Every row belongs to one group in each of 3 separate groupings. Each group adds its own fixed numbers to the row, and there is some noise. The rows also spread widely along 10 directions, which tell nothing about the answers.
Known rows, each followed by its group in each grouping:
[ 1.32 -3.52  0.70 -1.40  2.86 -1.09 -1.01  4.66  0.74  0.81  0.53 -4.33
 -2.16  1.16  1.77 -2.81 -0.05 -1.18  1.04 -0.90  0.46  2.13 -0.90 -0.61
 -2.07 -0.51 -0.85 -3.30  1.37  1.35 -1.29  1.18] : U W C
[-0.08  0.97  2.01 -1.48 -1.45 -1.37 -0.29  1.07  0.50 -1.44 -0.16  3.00
  0.00  1.91  0.71 -1.41 -2.48  1.12 -2.70 -0.37 -1.90  0.36  0.69  3.07
  2.32 -2.18  2.78  1.99 -1.35  1.54  2.82 -3.20] : A W Q
[-1.72  4.26  1.88 -0.56 -2.22  2.71  0.28 -0.56 -1.46 -0.95 -1.13  0.16
 -0.70  3.05  0.34  0.70  1.61 -0.07  0.75 -1.68 -0.66  0.14  2.17  0.73
  2.41 -2.98 -2.90  0.70  1.87 -0.31 -1.46 -1.87] : B P Q
[ 2.04  0.35 -0.53 -1.08  0.72 -2.19 -1.24 -2.03 -0.92  0.91  1.53 -2.12
 -0.16 -2.67  1.90  1.05  2.79  2.94  1.39  0.35  3.38 -1.30 -1.64 -6.27
 -2.32  3.71  4.49 -0.94  2.46  3.65  0.84 -3.04] : A M V
[-2.18  3.04  2.11  1.48 -5.89  1.46 -0.93 -4.12 -2.06 -1.56  2.03  1.43
  0.60  2.26 -0.43  2.48  3.83  1.84  0.77  1.93 -1.38 -1.81  0.15 -0.19
  4.41  1.05  0.42  3.28 -0.73 -0.64  2.04  0.32] : U S C
[ 0.41  1.20  0.21  1.29 -1.66  0.35  0.58 -1.66  0.54  0.11 -0.88  0.64
  1.33 -0.15 -0.64 -1.09 -1.56  1.23 -1.89 -1.10 -0.25 -0.43  2.24 -0.72
  0.13 -1.21  1.06  0.68 -1.87  0.28 -0.30 -0.58] : L J G
[-0.45 -4.66 -1.27 -0.37  0.97 -2.15 -1.27  1.43  1.83 -0.36  2.06 -0.16
 -1.80 -0.01  2.19 -0.67  1.01 -2.31  1.05  1.91 -1.41 -0.01 -1.41  2.25
  0.18  0.45 -2.62 -1.06  2.24 -1.38  1.49  1.91] : D E K
[ 0.75 -0.56 -0.08  1.25  2.12 -0.09 -2.12 -2.17  0.90 -1.81  1.29 -0.12
 -0.33 -2.07  1.16 -2.57 -2.01  1.26 -1.63 -0.79 -0.37  0.73  0.39 -0.29
 -1.91 -2.51 -2.52 -2.97  0.61  1.35 -1.72 -1.29] : N P G
[-0.40 -0.81  0.62  1.00 -1.56  2.11  0.33 -0.30  0.01  0.37 -0.43  0.04
 -0.07  1.65 -1.25  0.21 -0.66 -1.52 -1.82 -0.31  0.19  0.35  2.77  1.31
  1.85 -3.91 -3.31  0.03 -3.26 -0.88 -0.76  2.43] : L S K
[ 1.15  2.88  1.20 -0.88  1.48 -1.05 -1.92 -1.22 -0.53 -2.59  0.53  0.70
 -0.09  0.05  2.58 -0.68 -2.47  3.59 -1.88 -0.41  0.71  0.57  0.29 -0.46
  0.54 -2.14  4.44 -0.64  0.29  4.91  1.17 -6.43] : B J V
[-1.00 -2.95 -1.76  0.96  1.28 -2.15  0.19  0.97  2.72 -1.34 -0.08  2.87
  1.16 -1.49  0.34 -0.83 -1.61 -0.33 -0.22  0.14 -4.28  0.10 -0.75  3.79
  0.08 -0.58 -1.17  0.76  1.38 -4.45  0.73  0.69] : N M V
[-0.83  0.93  2.14 -3.13 -3.73  2.52 -0.01  0.98 -0.72  3.23 -0.50 -0.90
 -0.96  4.11 -0.26  0.19  2.78 -0.66 -0.97 -2.33  0.72 -0.45  5.49 -3.36
  0.46  0.63 -2.36 -0.84  1.54  1.54  1.21 -1.59] : D E C
[ 0.91 -1.82 -0.45  2.12  3.03 -1.23 -2.02  0.50  0.94 -1.91  2.05 -5.60
 -2.03 -1.08  1.70 -3.56  0.08  0.22  1.93 -0.30 -0.55  2.02 -2.30 -1.72
 -2.62 -1.30 -1.91 -2.17  1.69  1.61 -2.40  2.57] : D S C
[ 0.84 -0.08  0.23  3.04 -3.36  1.39 -0.68 -2.14 -0.51 -1.52  0.84  0.47
  0.31 -0.10 -1.48  0.92  0.05 -1.50 -1.37  2.70  0.38 -0.18  0.40  1.70
  2.79 -2.53 -0.73  1.56 -4.99 -0.62  0.40  3.55] : L W Q
[ 0.52  2.08  1.59 -1.91  1.02 -1.16 -2.67 -1.69 -1.13 -2.69  2.13  1.84
 -0.08  1.41  2.56  1.15  0.10  3.07 -1.24  1.50  0.18 -0.88 -0.88  1.50
  2.34 -0.79  3.43  0.39  0.22  4.41  2.14 -5.22] : U S C
[ 1.92 -2.84 -1.21  0.23  1.95 -1.34  0.17  0.85  0.72  0.36  0.54 -0.52
  1.37 -1.69 -1.33  2.82 -0.34 -0.55 -0.16  1.85  1.94 -0.99 -2.21  1.10
 -0.34  1.34  1.65 -1.38 -2.75 -0.07 -0.63  2.00] : U M K
[ 2.67  2.84 -2.12 -1.89 -1.19 -0.22 -0.35 -0.75 -1.85  1.31 -0.37  2.00
  1.49  0.85  0.24  2.65  1.42 -0.50 -0.77  2.37  2.90 -2.55  3.28  0.66
  1.03  0.35  0.82  0.36 -1.64  1.31  0.75 -2.25] : U J C
[ 2.34 -1.13 -1.16 -0.05 -1.82  1.26 -0.31  0.44  0.31  1.77  0.08  0.22
  0.97  0.56 -1.12 -1.02 -0.49 -1.35 -1.83  0.41  0.82 -0.68  4.75 -0.87
 -1.61 -0.73 -3.29 -1.78 -2.24 -0.08  0.42  0.78] : U M C
[-2.11 -2.45  2.20 -1.09 -0.04  1.16 -0.94 -0.05  1.47  0.67  0.82  1.97
  0.18  0.76 -0.88  1.42  1.01  0.91 -0.78 -0.75 -0.87 -1.23  1.04  0.61
  0.51  1.74 -1.45 -2.23  1.54 -0.92  0.40 -0.03] : U E C
[ 1.94 -2.08 -3.08 -0.25  1.65 -1.78  0.45  1.02  0.84  1.70 -0.55 -0.89
  0.27 -2.53 -0.42  0.04 -0.22 -1.55  0.58  0.32  2.38 -0.86  0.50 -0.47
 -2.65  0.71 -0.39 -1.96 -0.40 -0.87 -1.57  2.06] : A J K
[ 0.26 -2.15  3.60  1.48  0.79  0.36 -3.41 -1.90  1.02 -2.99  3.42 -0.99
 -0.85 -0.79  0.56  0.33 -1.23  2.03 -2.76  1.04 -0.08  0.88 -2.77 -0.01
  1.15 -1.70  0.90 -1.89 -2.40  4.11  1.26 -0.12] : D M Q
[-1.31 -0.13  1.50 -2.31  2.75  0.02  0.70  3.24  0.55  1.24 -1.75 -1.27
 -0.72  1.80  0.81  0.19  0.11  0.11  0.17 -2.90  0.00  0.61  0.70  0.71
  0.49 -1.18  0.48 -0.77  2.10  0.15 -1.60 -1.42] : L S C
[ 2.42  1.60 -1.37  1.18  0.11 -0.35  0.94  1.18 -1.43  1.89 -1.25 -4.06
  0.40 -0.04 -0.45  0.91  0.85 -0.84  1.97  0.05  3.44  1.21 -0.50 -1.91
 -0.34 -0.42  2.65  0.76 -2.45  0.84 -2.19  2.53] : L J Q
[ 0.63  0.60 -0.33 -3.31 -1.17 -0.45  2.95  3.65 -1.10  4.57 -2.61 -0.71
  1.82  2.42 -1.54  2.76  1.73 -1.14  0.78 -1.36  1.99 -1.59  1.70 -1.56
  0.56  2.96  2.27  1.07 -0.35 -1.19  0.30 -0.85] : U M G
[ 0.86 -1.51  0.69  1.59 -0.27 -0.09 -2.22 -1.59  1.62 -1.42  1.54  0.93
  0.57 -1.16  0.34 -3.67 -1.50  2.37 -1.83 -0.67 -2.04  0.13  1.73 -1.05
 -2.48  0.17 -1.15 -2.61  0.75  0.44  0.38 -0.39] : U W C
[ 2.15  2.92 -3.24 -1.61 -2.17 -0.97  2.38  2.05 -1.27  3.31 -2.55  0.39
  2.60  1.39 -0.88  1.43  1.61 -1.06  1.60 -0.07  1.19 -1.54  2.73 -0.39
 -0.19  2.61  2.49  2.53 -0.60 -1.77  0.52 -0.53] : U J C
[-1.09 -3.85  1.37  0.57  2.51 -1.22 -1.56  1.22  1.63 -0.27  2.22 -1.30
 -0.87 -0.83  0.69  0.38  0.72  0.99  1.92  0.47 -0.79  0.84 -4.67  0.92
 -0.20  1.68  0.71 -1.97  1.93 -0.70 -0.26  2.22] : U E Q
[ 1.43 -0.08 -0.12  0.08  0.69 -0.04 -1.25  1.53 -1.03  0.79  1.28 -5.16
 -1.97  0.70  1.23 -1.35  1.92 -0.86  1.94 -0.05  1.52  1.26  0.01 -2.42
 -1.36 -1.34 -2.23 -1.45  1.05  1.61 -1.61  1.70] : D S Q
[-1.56 -2.95  1.02  1.39  1.59 -0.23  0.90  3.25  2.75  0.40 -1.27 -3.09
  0.69  0.08 -2.08 -2.95 -2.57  0.10 -0.26 -3.95 -3.18  1.80 -0.42 -0.28
 -2.46 -0.04 -0.75 -1.54  0.11 -1.93 -1.83  3.10] : D S C
[ 0.36  1.84  0.76 -1.35  2.68 -0.65 -1.97 -1.55 -0.25 -1.29  1.03  0.54
 -0.01 -1.27  1.09  2.44  1.23  2.60  0.56  0.82  1.61 -0.95 -1.28 -0.45
  0.25  0.36  1.48 -1.49  2.32  3.10 -0.90 -2.81] : D E Q
[ 1.09  3.33  0.31  1.74 -0.70 -0.92 -0.76 -2.92  0.47 -2.44 -0.49  0.04
  1.91 -0.78  0.13 -2.00 -1.89  3.33 -1.08 -1.50 -1.22  0.35  0.01 -1.65
 -1.12 -0.21  2.19  0.69  0.20  2.01 -0.69 -2.09] : D P K

New rows. What belongs after each?
[ 0.69 -0.89 -1.92  1.00  4.71  0.12 -0.02  0.14  1.93 -0.34 -1.12 -1.61
  1.34 -3.60 -2.29 -0.38 -1.01  0.62  0.37 -1.89  0.09 -1.06  0.95 -0.21
 -3.87 -0.40 -3.08 -4.13  1.14 -1.36 -5.07  2.18] : D S C
[ 1.40 -2.07 -2.52 -0.44  1.59 -1.87 -0.72 -0.23  1.99 -1.15  0.01  2.12
  0.40 -2.78  0.08 -1.43 -1.02 -0.56 -0.47  1.17 -0.62 -1.53  1.44  2.03
 -1.79 -0.20 -1.39 -1.56  0.87 -1.29 -0.04  0.14] : A W C
[ 1.80  0.68 -0.50  0.16 -3.10 -0.64  0.80  1.02 -1.27  0.29 -0.23 -0.92
  0.42  2.07 -0.65 -0.60 -0.32 -1.34 -0.24  1.67  0.81 -0.14  1.24  0.36
  1.21 -1.02  0.69  1.68 -3.17  0.36  1.00  0.68] : U W G
[-2.47  0.52  1.35  1.21 -2.89  0.24  2.13  0.96  0.42  1.40 -1.70 -2.35
  1.36  1.56 -2.16 -0.81  0.79  0.62  1.28 -2.78 -2.45  0.07 -0.14 -2.29
  0.13  1.95  0.65  1.96  0.46 -2.69 -0.67  2.17] : D S G
[-0.55 -1.38  0.98 -1.41  0.80  0.09  1.68  4.97  1.19  1.00 -2.25  0.39
  0.70  2.37 -1.93  0.07 -1.76 -2.02 -0.54 -1.35 -1.67  0.74  0.39  4.28
  0.64 -1.62 -1.31  0.01 -0.98 -2.87 -1.04  1.78] : U W Q
[ 3.18 -1.56 -2.48  0.36  1.66 -1.81 -0.44  1.71  0.98 -0.29  0.01  0.04
  1.06 -1.21 -0.34 -2.38 -2.47 -0.98 -0.86  1.10  0.04 -0.12  1.15  1.88
 -2.30 -0.62 -0.01 -1.67 -2.08 -0.23 -0.30  0.60] : U W C
[-1.22  1.87  0.17  2.03  2.11 -0.02 -0.79 -3.50 -0.28 -3.26  0.49 -0.24
  0.16 -1.77 -0.11  3.37  1.26  1.42  1.57  1.61  0.75 -1.06 -3.19  1.94
  2.87 -1.25  1.78  0.85 -0.57  0.13 -2.42  1.14] : L S C
[ 0.32  1.68  0.27 -0.73 -1.47  0.24  0.11 -1.13 -0.89 -0.35  0.22  0.38
  0.30  0.44 -0.91  1.48  0.44  0.35 -1.05  0.40  1.67 -1.32  1.50  0.30
  1.67 -0.97  1.10  0.64 -2.40  1.57  0.53 -1.01] : A S C
[ 1.34 -0.59 -0.45 -0.58 -3.00 -1.19 -1.32 -2.62 -0.19  0.66  2.09  3.88
  2.44 -0.57  0.14 -0.91 -0.90  2.33 -2.72  1.71 -0.91 -3.21  2.18 -1.19
  0.28  2.67  2.08  0.47 -1.16  0.90  4.59 -3.64] : U S G
[ 1.50  2.10 -1.79 -3.22  0.94 -1.62 -0.30 -0.17  0.13  1.00 -0.97  2.28
  1.32  0.02  1.48 -0.21  0.32  1.34 -0.43 -0.82  0.46 -1.68  3.13 -0.98
 -1.29  1.20  0.73 -0.55  3.39  1.24  0.45 -4.52] : D E K
[ 2.28 -1.22 -2.08  0.24  1.01 -1.91 -0.13  0.75 -0.62 -0.28  0.66 -2.42
 -1.14 -0.96  0.38  1.48  0.37 -2.12  0.62  2.51  3.82  0.20 -1.45  0.99
  0.11 -1.71  1.04 -0.35 -3.15  1.92 -0.78  2.41] : A J K
[ 0.09 -1.71  1.59 -2.48  1.67 -1.13  0.94  3.90  1.55  0.75 -1.92  0.75
 -0.26  0.85 -0.77 -1.74 -3.66 -0.30 -2.77 -2.66 -0.12  0.56  1.32  1.61
 -0.62 -1.96  1.23 -1.44 -1.09  1.14  0.09 -2.04] : A W G
[ 0.51 -1.21 -0.86 -1.84  1.82 -1.74  1.36  3.42  1.55  1.09 -1.70  1.30
  1.36  1.27  0.15 -1.90 -2.63  0.12 -0.60 -2.21 -1.61  0.26  0.70  2.06
 -1.46  0.05  0.11 -0.66  1.13 -1.50 -0.18 -1.57] : U P K
[ 1.57 -1.39 -2.70 -0.80  4.87 -1.88 -1.74  0.54  0.27 -0.55  1.08 -1.40
 -1.98 -2.21  3.22 -0.75  0.42 -1.02  0.97  1.01  1.75  0.38 -0.30  1.14
 -2.18 -2.49 -2.65 -3.57  2.93  0.91 -2.71 -0.67] : N J G
[-0.59  0.37  3.25 -0.26 -2.14  0.67 -1.60 -0.91 -1.45  0.99  2.00 -1.80
 -0.49  1.52  0.32  2.36  2.45  1.73  0.27  0.31  2.11  0.15 -2.03 -2.43
  1.79  1.85  3.04 -0.29 -0.93  2.63  1.14 -0.29] : U J Q
[ 0.61  0.19  0.81 -0.95  0.53  0.00  0.41  2.38 -0.16  0.39 -0.99 -3.50
 -1.11  1.90  0.57 -0.13  0.66 -0.67  0.60 -1.56  0.89  1.44 -0.29 -1.12
  0.00 -1.75 -0.48 -0.42  0.22  1.73 -1.72  0.49] : D M K
[ 0.93  2.40 -1.73 -3.91 -2.49 -1.64  0.90  1.83 -2.31  1.79 -0.55  0.11
 -1.16  3.27  2.37  1.28  2.83 -1.61  0.98  0.69  1.89 -1.21  2.26 -0.11
  2.37 -0.48  1.09  3.00  0.79  1.18  2.24 -3.04] : A S K
[-1.00  3.64  2.13  3.37 -0.67  1.43 -1.71 -4.73 -0.77 -4.01  1.13  0.54
  0.60 -0.80 -1.59  3.36  0.09  2.86 -0.20  0.29  0.31  0.87 -2.28  1.15
  2.81 -2.32  1.87  1.20 -2.85  1.14 -1.91  0.81] : N E Q
[-2.64  0.38  3.84  0.42 -0.62  0.28 -0.79 -0.94  1.62 -2.26 -0.24  0.65
  0.30  1.17 -0.19 -0.67 -0.51  2.63 -1.24 -2.83 -2.90  0.71 -0.71 -0.09
  0.66 -0.53  0.46 -0.87  1.74  0.14 -0.51 -0.74] : D W K
[ 1.63  0.96 -2.86  1.12 -1.37  0.14  0.62 -0.39 -0.68 -0.39 -0.25  0.04
  1.02 -0.38 -1.45  0.63  1.19 -1.91  1.59  2.57  0.48 -1.15  1.72  1.05
  0.14 -0.75 -2.67  0.93 -1.04 -2.89 -1.47  2.60] : U W V
[-0.41  1.77  0.86 -2.82 -0.31 -1.01 -1.47 -0.56 -0.71 -1.30  1.09  2.62
 -0.66  2.35  3.18  2.21  1.57  1.13 -0.45  1.66  0.49 -0.89 -0.04  2.59
  3.16 -1.23  0.40  0.58  1.96  1.61  1.56 -3.70] : U J K
[-0.94  0.28  2.51 -1.09 -2.76 -0.08 -1.39 -2.01 -0.71 -0.48  1.56  0.45
 -0.74  1.32  1.16 -0.66  0.39  2.36 -2.11 -0.91  0.20 -0.28  1.24 -2.11
  1.12 -0.39  1.37  0.09  0.05  2.88  2.55 -2.78] : A S K
[-1.06 -1.38  1.48  1.31 -1.15  0.12 -0.75  0.22  1.51 -2.04  1.21  0.69
 -1.13  0.64 -0.26 -0.93 -1.65 -0.79 -1.53  0.30 -1.54  1.22 -0.65  3.41
  1.60 -3.49 -1.98  0.07 -2.00 -0.44  0.59  2.11] : A J Q
[-0.57  0.82  0.42 -0.26 -1.67 -0.60  0.84  2.08  0.12 -1.05 -0.80 -0.69
 -0.04  3.26  0.09  0.98  0.33 -1.37  0.24  0.30 -1.87  0.55 -0.29  2.75
  3.19 -1.45  0.66  2.91 -1.21 -0.38  0.99  0.48] : D M C
[-1.36  3.83 -1.06 -0.67  0.70 -1.98  1.20  0.38 -0.62 -1.09 -1.66 -1.12
  0.28  1.08  0.78  2.49  2.89  0.70  4.46 -0.01 -0.79 -0.13 -2.48  0.16
  1.69  1.73  2.65  3.29  3.80 -1.57 -2.08 -0.33] : D E V
[-0.15 -2.70  1.26 -2.49 -0.50 -0.79  0.04  3.15  1.95  0.92 -0.42  2.07
 -0.48  1.86  1.03 -4.06 -3.65 -0.24 -3.83 -3.11 -1.87  0.52  3.75  1.31
 -1.15 -2.04 -1.81 -1.59  0.38  0.92  2.61 -2.74] : A P K
[-0.64  0.69  3.44 -1.35 -2.49  1.98 -0.07  1.33 -0.82  2.50 -0.38 -2.83
 -0.81  4.05 -1.01 -0.14  1.68  1.13 -0.06 -3.27  1.19  1.37  2.38 -3.99
  0.14  0.83  0.27 -1.13  0.14  1.82 -0.68 -0.39] : U E C
[-0.23 -3.08 -1.05 -0.87  2.52 -1.27 -1.18  1.79  1.47  0.49  0.95 -1.89
 -1.17 -0.87  1.93 -0.44  1.71 -1.18  1.66  0.66  0.16 -0.29 -1.12  0.19
 -1.19  1.08 -1.61 -2.41  3.22 -0.31 -0.70  1.34] : D J C
[-0.47 -2.03 -2.43  1.01  2.67 -2.56  1.54  0.38  2.19 -0.13 -1.06  0.06
  1.32 -3.73 -1.95  0.56 -0.91 -0.29  1.28  0.04 -0.13 -1.20 -2.37  1.63
 -1.97  1.84  0.84 -0.74  0.44 -3.26 -2.54  3.17] : A J G
[ 0.19  4.01  0.75  0.81 -3.43  0.51 -1.11 -3.11 -2.02 -2.69  1.44 -0.01
  0.27  1.93  0.14  1.86  1.42  0.91 -0.57  2.49  0.14 -1.12  0.45  0.91
  4.00 -1.88  1.59  3.18 -2.81  2.60  2.07 -1.17] : D S C
[ 3.62 -1.75 -2.70  0.32 -0.47 -3.30 -0.70  0.09  0.10  0.70  0.97 -1.49
 -0.04 -1.93  1.15 -2.66 -0.77 -0.12 -0.14  1.22  1.68 -0.33 -0.09 -2.82
 -2.68  1.45  2.69 -0.43 -1.30  1.49  1.74 -0.11] : A W K
[-2.46  2.81  2.77 -0.79 -1.28  1.22  0.92  0.08 -0.09 -1.60 -2.08  0.80
  1.00  2.13 -2.72  4.55  0.84 -0.09 -0.59 -0.04 -0.13 -0.86 -0.61  2.83
  4.32 -1.00  2.24  1.72 -2.46  0.28 -0.66  0.06] : D W C
[ 0.43  2.94 -0.40  1.05 -1.56  2.19 -1.39 -3.74 -1.01 -1.77  0.52  0.71
  0.01 -0.33 -0.85  1.15  0.98  0.84 -0.10  0.79  1.38 -0.99  2.95 -0.31
  1.01 -2.00 -1.90 -0.96 -0.72  1.03 -1.07 -1.01] : B E C
[ 0.98  0.92 -3.19 -2.67 -2.39 -1.74  1.84  1.84 -0.72  2.80 -1.86  2.83
  2.23  1.23 -0.10  2.07  2.60 -1.91  2.00  1.95  0.07 -3.21  2.01  1.48
  1.08  3.90  1.92  2.60  1.11 -3.56  2.33 -0.83] : U W C
[-0.75  0.96  1.54  0.25 -0.63 -0.01 -0.03 -2.37  1.19 -0.58 -0.56  3.16
  3.61 -1.59 -2.58  2.90 -0.84  3.51 -2.57 -0.62 -0.68 -2.44 -0.19 -0.58
  0.67  2.99  4.48  0.40 -1.64  1.01  1.55 -2.15] : D M C
[-0.17 -2.00 -0.33 -2.86  2.79 -0.91  0.35  2.19  1.35  2.45 -1.74  1.77
  0.64 -0.78  0.33  1.65  0.86 -0.47 -0.34 -0.72  1.14 -2.01  1.11  0.56
 -0.48  1.97  1.26 -1.68  2.12 -0.87 -0.39 -1.66] : L W C
[ 1.50  0.00 -0.02 -2.57  1.10 -1.75 -2.01  1.45 -0.17 -1.06  1.18 -0.52
 -2.11  2.51  3.65 -1.71 -0.34  0.01 -0.72  0.32  0.38  1.23  0.41  0.75
  0.72 -2.25  0.08 -0.49  1.71  4.08  1.60 -3.41] : D E K
[ 0.43 -5.05 -0.80 -0.92  1.13 -1.59 -0.11  1.67  0.85  3.08  1.76 -0.42
  1.06 -1.62 -0.19  0.61  0.92  0.21  0.69  0.79  0.56 -1.75 -1.09 -2.03
 -1.89  4.68  1.28 -1.73  0.86 -1.30  1.93  0.70] : U S V
[-0.01 -0.31  0.59  1.79  2.72 -0.52 -1.01 -2.60  1.75 -1.79 -0.29  2.72
  2.75 -3.35 -2.03  0.79 -4.01  3.67 -3.44 -1.83 -0.87 -0.48 -0.78  1.29
 -0.97 -1.00  2.51 -1.79 -2.43  0.47 -0.86 -0.98] : N S K
[-0.02 -2.84  1.06  0.24 -0.36  0.78 -1.96 -0.95 -0.72  0.08  3.03 -1.26
 -0.93 -0.17 -0.15  2.46  2.10 -0.31  0.04  2.55  2.18 -1.45 -1.05 -0.37
  1.15  0.86 -0.49 -1.66 -1.78  1.56  0.87  1.63] : U S C
[-0.78  1.98  2.40 -1.63 -0.06 -0.96 -2.15 -2.67  0.10 -2.29  1.30  3.60
  0.40  0.96  2.37  0.58  0.72  3.90 -1.28 -0.01 -1.10 -1.21 -0.15  0.54
  1.55  0.23  1.72 -0.17  3.15  1.94  1.18 -5.02] : U W K
[ 1.38 -0.57  0.79  0.32  0.70 -0.10 -0.60  0.14  0.61  0.72  0.44 -1.36
  0.46  0.03 -0.13 -2.06 -1.90  1.70 -1.36 -1.52  0.60  0.64  0.88 -1.94
 -2.26 -0.51  0.27 -2.39 -0.39  1.88 -1.09 -0.62] : U J G
[ 0.21 -0.81 -0.62  1.16  0.95  1.15 -0.01 -0.31 -0.49  1.45  0.23 -4.40
 -0.80 -0.74 -0.67  1.06  2.99 -1.22  2.11 -0.39  2.61 -0.19 -0.01 -2.58
 -0.64 -0.03 -1.61 -1.50 -0.19 -0.60 -3.33  3.98] : L S C
[-2.25 -2.18  2.10 -1.56  0.43 -0.12 -1.62  0.23  1.46 -0.82  1.17  1.48
 -1.17  1.17  1.84  0.46  0.62  0.45 -1.35 -0.23 -1.57 -0.43 -0.06  2.05
  1.46 -0.94 -1.86 -1.91  2.39  0.23  1.19 -0.97] : D J K
[ 0.17 -1.17  1.22 -1.73  1.29 -0.66  0.49  3.79 -0.32  0.95 -0.32 -2.33
 -1.07  2.76  0.81  0.73  0.10 -1.38  0.76 -0.39  1.42  1.23 -1.77  1.22
  0.74 -0.77  0.29 -0.93 -0.33  1.00 -0.85  0.84] : U P K
